The same things were measured in two ways. Each way mixes the same 7 hidden numbers, adds some noise and spreads widely along 5 directions of its own, which tell nothing about the thing.
Some things both ways: the first way, then the second way.
[0.196,-1.526,-0.149,-2.077,-2.254,-1.104,4.983,0.218,-0.053,-4.544,-0.550,0.328,-0.976]
[0.063,1.615,0.316,-3.533,-1.948,-2.475,3.730,2.140,0.489,-0.488,-0.377,1.734,-1.073,0.719,0.311,-2.997,-0.814,-0.745,-0.595,-1.808,-0.514]

[0.569,1.619,-1.425,-0.398,-1.078,1.756,-2.628,3.801,-5.608,-2.439,0.209,-2.465,-1.563]
[0.211,-2.475,-0.083,-0.220,-0.566,0.976,1.042,-0.239,1.331,-2.627,-0.240,-1.393,2.119,-1.836,1.074,-0.508,1.677,-2.384,0.347,1.917,0.468]

[0.402,-2.869,-1.575,1.957,0.784,-0.255,-0.894,1.412,-0.014,-4.140,0.185,-1.513,-3.227]
[1.153,-3.813,-0.720,-0.286,-0.455,1.866,-0.105,-0.297,0.555,-1.811,-1.340,-1.830,2.001,-2.781,-0.254,1.361,1.977,-2.326,0.160,2.457,1.009]

[0.039,2.410,-2.205,2.432,2.805,1.412,-5.607,0.351,0.641,-2.416,1.052,-0.634,-0.616]
[0.053,-2.665,-1.954,0.279,2.425,-2.889,0.533,-0.403,-1.842,0.635,-0.867,-1.997,1.125,0.305,-1.263,0.512,-0.174,-1.449,-0.030,-0.411,-0.352]

[3.117,-1.688,0.068,-0.615,1.557,4.003,-0.756,1.262,-0.077,-2.318,-0.521,-1.890,0.651]
[0.842,0.185,0.894,-0.552,-1.322,1.418,-0.826,0.746,1.907,0.270,-1.140,0.882,-0.514,-0.764,-0.708,1.395,0.685,-0.980,0.273,-0.305,-0.123]

[0.056,2.545,-0.459,-0.423,0.287,2.253,-1.452,3.577,1.005,-2.796,-0.104,0.257,-0.198]
[-1.323,0.272,-0.319,1.460,1.039,-1.096,-0.023,-1.148,0.439,-0.275,-0.286,-0.768,-0.188,0.201,-0.383,-1.276,-1.513,-0.814,0.984,-1.489,-0.363]

[1.737,-0.097,1.709,3.148,5.046,0.382,-0.681,1.448,1.385,2.719,0.632,1.037,1.599]
[-1.199,1.467,0.099,0.722,-0.020,-0.487,0.431,-0.190,-0.831,-0.625,1.539,-0.292,-0.311,-0.911,-0.645,-0.735,-0.360,0.574,-0.926,0.288,-0.012]

[3.178,0.739,0.279,2.595,2.596,1.453,1.048,0.395,1.541,-3.689,-1.550,-2.393,-1.331]
[0.361,-0.784,0.204,0.150,-0.894,-0.791,-0.033,2.128,-0.700,0.696,0.795,-0.695,0.695,0.255,-0.341,-0.516,0.687,-0.938,-0.470,0.332,-1.433]

[-0.740,0.901,-1.059,-1.410,1.038,-3.417,-3.083,-1.120,0.705,1.507,2.207,1.553,-0.057]
[-0.359,-0.651,0.073,1.563,0.255,-1.616,1.538,0.995,-0.556,-1.658,-0.376,-0.525,-0.340,-1.870,0.867,-3.417,-0.510,-2.383,-0.183,-0.750,-0.046]

[3.638,0.004,2.492,0.508,2.730,0.702,-4.154,-1.668,1.969,0.285,-1.676,-1.776,1.517]
[-0.189,0.442,-0.853,-0.778,-0.157,-0.697,1.191,-0.087,-0.484,0.964,0.439,-0.781,0.448,0.075,-0.569,0.209,0.867,-0.047,-0.869,1.261,-0.610]

[1.445,-1.845,2.591,-4.241,-0.617,1.152,-1.188,-1.361,-2.341,0.339,1.144,0.049,2.999]
[0.466,-0.761,0.157,1.595,0.728,0.574,-0.144,-0.050,0.973,-1.613,0.766,-0.858,1.167,-0.317,0.957,-0.493,1.214,-1.205,0.691,0.516,0.004]

[0.432,1.434,-1.364,3.047,2.396,0.240,-1.235,-1.793,0.022,-0.452,0.147,-1.192,-0.328]
[-1.801,-0.405,-0.934,-0.088,-0.340,-1.245,1.750,-0.275,-1.605,-0.877,-0.536,-1.877,0.643,-0.495,-0.708,-3.002,-0.472,-1.281,-0.090,0.873,0.461]

[1.358,-1.651,0.056,0.691,0.711,2.680,4.092,0.915,1.635,-2.556,0.238,-0.630,-0.568]
[1.005,0.788,-0.137,-0.249,-0.330,1.121,-0.989,0.165,0.479,1.640,-1.394,0.760,-1.335,-0.994,-1.924,2.039,-0.131,0.316,-0.076,-0.476,0.307]

[0.655,-2.501,-4.071,-2.297,2.071,-4.634,-4.289,-3.233,2.070,2.041,4.076,2.603,-0.736]
[1.901,-0.301,0.140,2.943,0.980,2.191,-2.264,-0.349,1.815,2.410,0.883,-0.906,0.166,-0.340,-1.279,2.936,1.437,0.423,0.411,1.013,-1.372]

[0.821,-0.207,-0.090,-1.266,-0.591,0.446,4.734,-4.602,2.706,-3.915,-0.201,-0.159,0.443]
[-0.170,1.200,-0.062,0.426,-0.690,-1.248,1.094,1.474,-0.820,0.338,-1.302,0.344,-1.695,0.438,0.076,-3.681,-1.427,-1.152,0.755,-1.878,-0.312]

[-1.038,1.525,-0.529,-2.222,-0.794,2.341,-0.502,0.410,-4.358,2.797,2.659,-0.747,1.555]
[-0.545,-0.570,-0.178,0.782,0.558,-0.801,-0.724,0.767,-1.710,-0.041,-0.282,-0.906,0.234,-0.117,-1.033,-0.209,-0.154,-0.757,-0.085,-0.181,0.028]

[0.843,-1.198,-0.981,-1.467,1.460,2.192,-0.524,0.689,-0.002,-0.181,2.181,0.708,1.390]
[2.091,-1.162,0.115,0.546,1.576,-2.082,-1.071,2.697,-0.780,1.814,0.866,0.184,-0.073,1.741,-1.631,1.701,-0.499,0.206,-0.112,-2.296,-1.688]

[2.570,-0.473,-0.802,1.092,1.437,1.750,1.817,0.223,0.624,-4.320,-0.954,-0.878,-0.959]
[1.696,-0.026,0.145,0.658,-0.820,0.840,0.190,0.746,1.769,-0.073,-0.737,1.049,-1.436,-2.152,0.740,-0.439,-0.453,-1.020,0.778,-1.341,-0.575]

[0.067,0.177,-2.346,0.669,1.479,-1.550,0.524,3.111,2.665,-3.029,-0.318,0.647,-2.319]
[0.103,-0.137,1.198,2.603,-1.398,3.431,-2.451,0.428,1.018,-0.875,0.658,-0.985,0.664,-1.332,0.263,0.186,1.379,-0.868,0.959,1.939,-0.107]

[0.045,-2.829,1.512,-2.759,-0.669,-1.978,0.860,3.073,3.213,-1.412,-0.833,0.513,-0.979]
[0.983,0.055,0.280,-1.371,-1.360,1.612,-0.319,1.331,-0.157,-0.070,0.155,-0.062,0.702,-0.522,-0.528,1.518,2.455,-0.148,-0.827,2.295,0.494]

[1.211,2.934,-1.654,-0.917,1.301,-0.540,-1.082,0.041,-2.602,-1.612,2.903,1.714,0.390]
[-0.223,1.616,-0.065,1.553,1.371,-2.083,0.274,-0.612,1.534,0.677,0.088,1.459,-1.740,-0.865,0.994,0.369,-1.163,-0.978,-0.357,-2.679,-1.750]

Other things, the second way, with their names:
<487>: [0.410,-1.085,-0.371,0.410,-0.093,-0.165,0.708,0.571,-0.115,-2.414,1.050,-0.602,0.822,-1.146,1.676,-1.550,-0.213,-0.809,1.044,-0.323,-0.266]
<37>: [-2.001,1.999,0.190,0.331,-0.825,1.707,0.367,-1.009,-0.744,0.198,0.264,-2.178,1.160,1.570,-1.360,-1.774,2.118,0.179,-0.080,3.579,1.308]
<405>: [0.497,1.879,-0.039,-1.528,-1.020,1.037,2.325,-0.589,1.606,0.349,-1.093,0.445,-0.729,-1.086,-0.291,-0.618,1.510,-0.345,-0.614,1.514,1.062]
<167>: [0.645,-1.324,0.061,1.879,0.830,2.237,-2.391,0.078,-0.363,-0.961,0.864,-1.729,1.784,0.200,-0.141,1.510,1.775,-0.380,1.076,1.813,0.480]
<485>: [-0.570,2.175,-0.481,-1.691,-1.039,0.948,2.587,-1.591,1.615,-0.759,0.232,0.088,0.111,-0.320,0.740,-1.354,1.043,0.255,0.292,1.595,0.696]
<588>: [1.367,-0.189,-0.884,1.211,1.135,-0.103,2.046,-0.353,0.124,-0.444,-1.242,-0.609,-0.678,-1.742,0.573,-2.333,0.446,-1.246,0.540,0.226,0.805]
<510>: [0.722,-0.460,-1.467,-0.422,0.580,0.023,2.087,-0.281,-1.468,-0.976,-1.441,-1.204,-0.247,-0.441,-0.286,-3.047,-0.247,-0.403,1.137,0.376,1.774]
<88>: [-2.094,1.603,-1.292,-1.460,0.614,-1.681,0.846,-1.177,-1.996,0.530,-1.032,-0.600,-0.353,0.573,-1.446,0.013,0.008,-0.062,-0.842,0.334,1.011]
<157>: [-0.837,1.207,-1.084,-0.403,1.087,0.712,-0.132,-3.169,1.576,-0.358,-0.895,0.156,-0.468,-2.213,-0.596,2.898,0.057,-0.054,-0.162,0.300,0.993]
<23>: [-1.198,0.831,0.163,0.841,1.984,-4.424,-0.552,1.450,-1.616,2.135,0.587,-0.053,-0.503,3.031,-1.610,0.052,-1.282,-0.497,-0.864,-2.859,-2.063]
<512>: [2.527,-0.387,1.026,0.947,-0.683,1.550,0.873,2.072,1.614,-0.472,-0.701,0.046,-0.304,-0.327,-0.153,-2.545,0.972,-1.092,1.115,-0.053,0.509]
<9>: [2.158,-1.071,-0.176,-0.532,-0.552,-0.311,2.001,2.131,-0.100,-0.371,0.067,-0.450,0.078,-0.083,-0.628,-2.750,-0.372,-0.130,0.758,-0.504,0.041]
<582>: [-1.528,3.672,-0.202,0.439,-0.295,0.929,-0.380,-2.421,1.920,1.013,-1.082,1.282,-2.083,-1.417,0.679,1.373,0.233,-0.316,-0.194,-0.123,-0.095]
<300>: [2.226,-1.363,-1.086,-2.477,0.940,-3.766,2.779,3.263,-3.263,1.074,0.075,-0.090,0.090,0.489,-0.995,-0.280,1.078,-0.521,-2.298,-0.029,-0.167]
<591>: [-1.618,0.016,-1.056,-0.889,-1.066,0.335,1.115,-2.197,1.139,0.117,-1.323,-1.107,0.265,-1.883,-0.708,0.218,0.177,-1.245,-0.068,1.402,0.036]
<189>: [0.550,-1.016,-0.494,2.441,0.793,1.086,-0.833,-0.683,0.205,-0.294,0.148,-1.481,0.557,-1.289,0.289,0.019,0.544,-0.886,0.837,0.933,-0.230]
<555>: [0.990,-0.077,-0.846,-0.090,0.404,-0.646,1.123,0.322,-0.083,1.758,-0.862,-0.673,-0.457,0.301,-1.645,-0.669,-0.085,-0.131,0.169,-0.119,-0.066]
<561>: [-0.302,0.831,-0.196,3.090,1.191,1.657,-0.707,-1.164,-0.005,0.642,0.661,-2.105,0.596,1.149,-0.518,-1.546,0.867,0.199,1.492,1.402,0.014]
<548>: [1.018,-0.735,-0.431,2.947,0.398,0.860,-2.027,-0.320,1.134,-0.682,-0.198,0.330,-1.067,-2.829,1.692,0.530,-1.854,-0.961,2.000,-2.221,-1.393]
<210>: [0.992,-0.375,-0.371,2.154,0.742,2.535,-0.918,-1.276,0.847,-0.845,-0.032,-0.988,-0.017,-2.602,-0.342,0.743,0.799,-0.169,0.694,1.421,1.080]
<390>: [2.275,-0.954,-1.366,-0.085,0.827,-1.407,1.099,1.183,-0.933,0.819,-2.765,0.793,-2.565,-3.026,-0.729,-0.399,-1.392,-1.167,-0.218,-2.182,0.352]
<477>: [1.978,-0.515,0.053,-1.408,-0.391,-1.492,1.950,2.890,-0.446,0.264,0.021,0.272,0.126,1.538,0.140,-2.161,0.600,-0.764,0.172,-0.747,-0.547]
<187>: [1.779,-0.041,-0.177,-1.634,-0.961,-2.807,1.029,3.506,-1.186,0.533,-0.062,2.058,-1.953,-0.480,0.211,-0.638,-1.893,-0.508,-0.506,-3.409,-1.591]
<125>: [-1.463,1.298,0.450,-0.861,-1.374,0.576,0.826,-0.229,0.149,-0.385,-0.054,-0.483,0.278,0.361,-1.294,-1.314,0.392,-0.185,-0.157,1.145,0.682]
<76>: [0.021,-1.511,-0.801,2.832,1.928,-1.487,-1.029,-0.397,-0.342,0.169,-0.413,-1.146,-0.388,-0.562,-0.936,-1.018,-2.536,-0.726,1.494,-2.582,-0.995]
<147>: [1.114,0.022,0.220,-0.321,0.454,-0.566,-0.007,1.586,-0.340,-0.335,2.132,0.211,0.741,0.317,0.473,1.508,1.636,-0.074,-0.963,0.652,-0.765]
<103>: [2.901,-2.103,-1.262,1.180,0.411,2.088,-0.246,-0.670,1.603,-1.487,-0.412,-0.139,-0.213,-3.792,1.365,1.224,-0.315,-0.391,1.864,-0.281,0.170]
<62>: [0.790,-1.764,-1.337,-0.089,-0.092,0.682,-0.684,0.332,-1.537,-0.546,-0.668,-1.050,0.452,-1.923,0.039,1.115,0.633,-0.838,0.426,0.910,0.311]
<495>: [-0.588,1.370,-0.351,-0.045,-0.612,1.242,-0.487,-1.260,0.630,0.141,0.765,-0.139,-0.104,-1.165,-0.112,1.631,0.517,0.388,-0.186,1.199,-0.142]
<236>: [0.052,-2.010,0.127,-0.246,0.467,-1.923,1.284,2.200,-1.835,-0.109,-0.653,-1.872,1.414,1.677,-2.250,-2.929,0.439,-1.414,-0.157,0.143,0.475]
<393>: [1.335,-0.388,0.280,1.137,-0.019,0.288,-0.671,1.601,-0.233,0.294,1.554,-0.409,0.241,-0.159,-0.458,0.243,0.324,0.364,0.165,-0.040,-1.033]
<459>: [-1.417,1.895,1.026,-0.906,-1.131,0.234,-0.456,0.501,0.153,-0.378,0.703,0.515,0.138,1.090,-0.854,0.231,0.350,0.176,-0.264,0.081,0.124]
<447>: [1.018,1.816,1.118,-0.099,-1.512,-0.501,0.619,3.200,-0.503,1.328,-0.908,1.563,-2.370,-0.595,-0.849,-1.462,0.237,-0.753,-1.349,-0.972,-0.333]
<96>: [-2.852,2.016,0.465,0.971,-0.614,-0.231,-0.900,-1.913,1.792,-0.305,-2.035,0.959,-1.619,-2.438,0.656,0.915,-0.405,-2.509,-0.759,-0.854,-0.405]
<45>: [-1.980,-0.989,-0.067,2.427,0.184,-1.260,-0.496,-0.667,0.071,-0.451,-0.408,-1.480,0.331,-0.883,-0.300,-1.804,-1.411,-2.152,0.789,-1.047,-1.289]
<129>: [-0.423,1.730,-0.195,-0.212,-0.023,0.298,0.226,-0.928,0.460,1.085,-1.693,0.229,-1.352,-0.846,-1.631,0.319,0.133,-0.415,-0.504,-0.136,0.809]
<169>: [-0.980,-2.854,0.525,3.355,-0.894,1.389,-0.212,-0.552,1.335,-3.031,0.254,-2.791,1.838,-2.531,0.733,-3.652,-0.550,-2.623,1.905,0.879,-0.331]
<444>: [4.797,-0.664,-0.824,-1.088,-0.621,1.477,-0.219,2.560,-0.341,0.913,0.261,1.553,-1.507,-2.635,-0.003,2.736,0.569,1.215,0.012,-0.381,-0.233]
<22>: [2.571,-0.558,-0.039,0.520,1.212,-0.631,0.471,1.309,0.834,0.443,1.967,-0.006,0.641,0.721,0.420,0.980,1.100,0.433,0.177,-0.349,-1.334]
<181>: [0.179,-2.216,-0.299,1.954,-0.149,0.915,-0.154,-0.106,0.023,-1.255,-2.094,-1.322,-0.064,-3.454,-0.274,-1.395,-0.172,-2.581,0.601,0.430,0.823]
<81>: [1.578,1.351,0.450,-1.118,-1.840,3.718,0.308,-0.119,2.086,-1.026,-0.820,1.231,-0.830,-3.682,0.940,2.133,3.096,-0.604,-1.059,2.798,1.715]
<127>: [0.648,-0.264,1.830,0.796,-2.430,1.375,0.909,1.484,3.438,-2.870,-0.008,1.207,-0.357,-2.862,2.542,-2.547,-0.087,-2.657,0.864,-1.146,-0.844]
<441>: [1.041,-1.040,-0.566,0.929,1.061,-2.436,-0.556,1.820,-1.314,-0.668,1.921,0.289,0.026,0.051,1.224,0.051,-1.704,-0.018,0.802,-2.811,-2.207]
<314>: [0.787,1.846,1.451,0.363,-2.293,2.825,-0.364,0.367,3.076,0.967,0.354,0.836,-0.888,-1.320,-0.499,0.798,1.222,-0.071,-0.289,1.134,-0.698]
<154>: [0.840,1.342,0.521,-2.639,-1.087,0.193,0.706,1.502,1.012,-0.122,-0.100,1.470,0.048,0.739,0.512,1.551,2.223,-0.712,-0.740,0.555,0.093]
<171>: [-2.401,0.883,-0.426,0.212,-0.645,0.171,0.669,-1.395,-0.548,-0.535,-0.439,-1.497,0.427,-0.636,-0.852,-1.669,0.127,-0.959,-0.092,1.288,0.638]
<324>: [1.955,-1.445,-0.397,0.352,0.322,-1.318,-0.934,2.663,-1.620,2.269,-0.695,-0.289,-0.831,0.241,-2.493,0.621,-0.712,-0.161,-0.174,-1.587,-1.002]
<489>: [-0.909,1.125,-0.348,1.429,-0.337,-0.778,-0.571,-1.412,1.406,0.925,0.844,0.681,-1.336,-2.538,0.271,1.293,-1.734,-0.261,-0.389,-1.449,-2.234]
<419>: [-0.025,1.063,-0.821,-2.469,-0.494,0.630,0.336,-0.305,-0.771,0.645,-0.471,-0.194,0.004,1.264,-2.488,0.979,-0.103,1.670,0.331,0.377,1.186]
<484>: [1.204,-0.310,-0.652,-0.446,0.431,-0.598,1.072,0.708,-0.451,0.409,1.179,-0.577,0.391,-0.607,-0.194,0.693,1.071,0.081,-0.904,1.003,-0.435]

Some of these things the first way, each followed by its name:
[-0.636,-0.679,-0.662,-0.166,-0.812,-0.599,2.183,-0.528,2.316,-1.665,0.851,0.195,-1.737] -> <390>
[-2.347,1.558,-3.868,1.912,1.239,0.556,1.869,4.542,-0.586,-5.253,1.287,1.584,-2.163] -> <167>
[-0.036,2.843,-2.428,-0.435,1.019,-0.997,-1.409,0.396,-2.163,-1.317,3.207,0.878,-0.888] -> <96>
[1.619,-1.845,1.866,0.694,2.142,-0.281,-0.058,-4.610,2.039,0.556,0.222,-0.685,1.520] -> <171>
[1.330,0.905,0.300,-0.030,2.316,1.112,-0.628,1.981,-3.653,0.023,1.531,0.551,1.374] -> <147>
[0.329,0.412,-1.184,2.175,3.060,-3.149,1.583,0.034,6.553,-3.936,-0.050,2.060,-2.003] -> <37>
[1.516,-4.399,0.448,-1.964,0.049,1.620,-3.503,-2.776,-2.933,2.044,-0.553,-1.359,2.751] -> <103>
[2.605,-3.209,0.367,0.068,2.221,1.306,-1.500,-1.988,2.714,0.074,-1.413,-0.651,1.507] -> <9>
[4.169,-1.099,3.911,1.409,2.059,4.825,-1.344,-0.991,1.959,-0.703,-2.199,-4.109,1.529] -> <181>
[1.636,1.517,-3.013,1.092,3.585,-0.102,-4.374,-4.922,-1.499,0.959,2.637,0.854,1.749] -> <588>
[1.038,0.804,0.157,0.002,0.909,2.621,-0.356,1.640,1.880,-1.724,0.466,-1.203,-0.429] -> <236>
[1.309,-2.539,0.428,0.461,2.639,2.110,2.925,-0.758,-1.023,-0.602,1.507,0.673,2.302] -> <459>
[0.955,-0.861,-0.274,1.433,2.353,1.187,-1.274,-0.254,-1.494,-2.075,-0.990,-0.212,1.330] -> <487>
[1.417,2.302,-2.231,1.136,1.028,-0.207,0.193,2.958,0.078,-3.378,0.546,0.502,-2.319] -> <405>
[-0.797,-1.284,-1.248,-1.118,-1.899,-0.426,3.311,-0.604,-0.922,-3.644,-0.257,-0.121,-0.823] -> <548>
[-0.319,-0.212,-5.516,0.650,4.115,-1.671,-3.051,0.648,-0.678,-3.624,2.417,2.932,-0.085] -> <154>
[2.426,0.225,0.338,-0.448,2.665,-0.294,1.234,0.053,4.627,-0.204,0.366,0.618,0.183] -> <447>
[1.499,-1.528,1.625,-1.204,1.519,2.524,-3.432,-1.292,3.324,0.748,-0.578,-0.693,2.354] -> <76>
[-0.243,0.192,-1.223,-1.976,-1.628,-2.578,0.385,-0.109,-1.365,-2.255,0.155,1.091,-0.838] -> <485>
[1.932,-0.781,0.102,1.718,1.135,-2.448,1.223,-1.133,0.474,-1.163,0.100,-0.368,-1.862] -> <489>
[3.758,-1.980,-0.414,0.489,2.699,0.984,-0.785,0.423,-0.639,-3.361,-0.760,-0.944,0.066] -> <127>
[0.718,1.366,-0.208,-1.900,-0.603,0.071,1.418,-2.036,1.359,-1.868,0.806,0.769,0.549] -> <561>
[5.772,-1.073,2.649,-0.601,2.898,1.560,-2.642,2.947,4.720,-0.775,-2.767,-1.950,-0.193] -> <314>
[0.176,-0.538,-0.365,0.098,-0.109,-0.502,3.449,3.422,1.018,-2.176,-0.163,0.407,-1.790] -> <393>
[2.674,0.261,0.376,2.403,3.046,1.211,-0.390,-0.151,-1.880,-0.353,0.350,-0.765,0.517] -> <484>
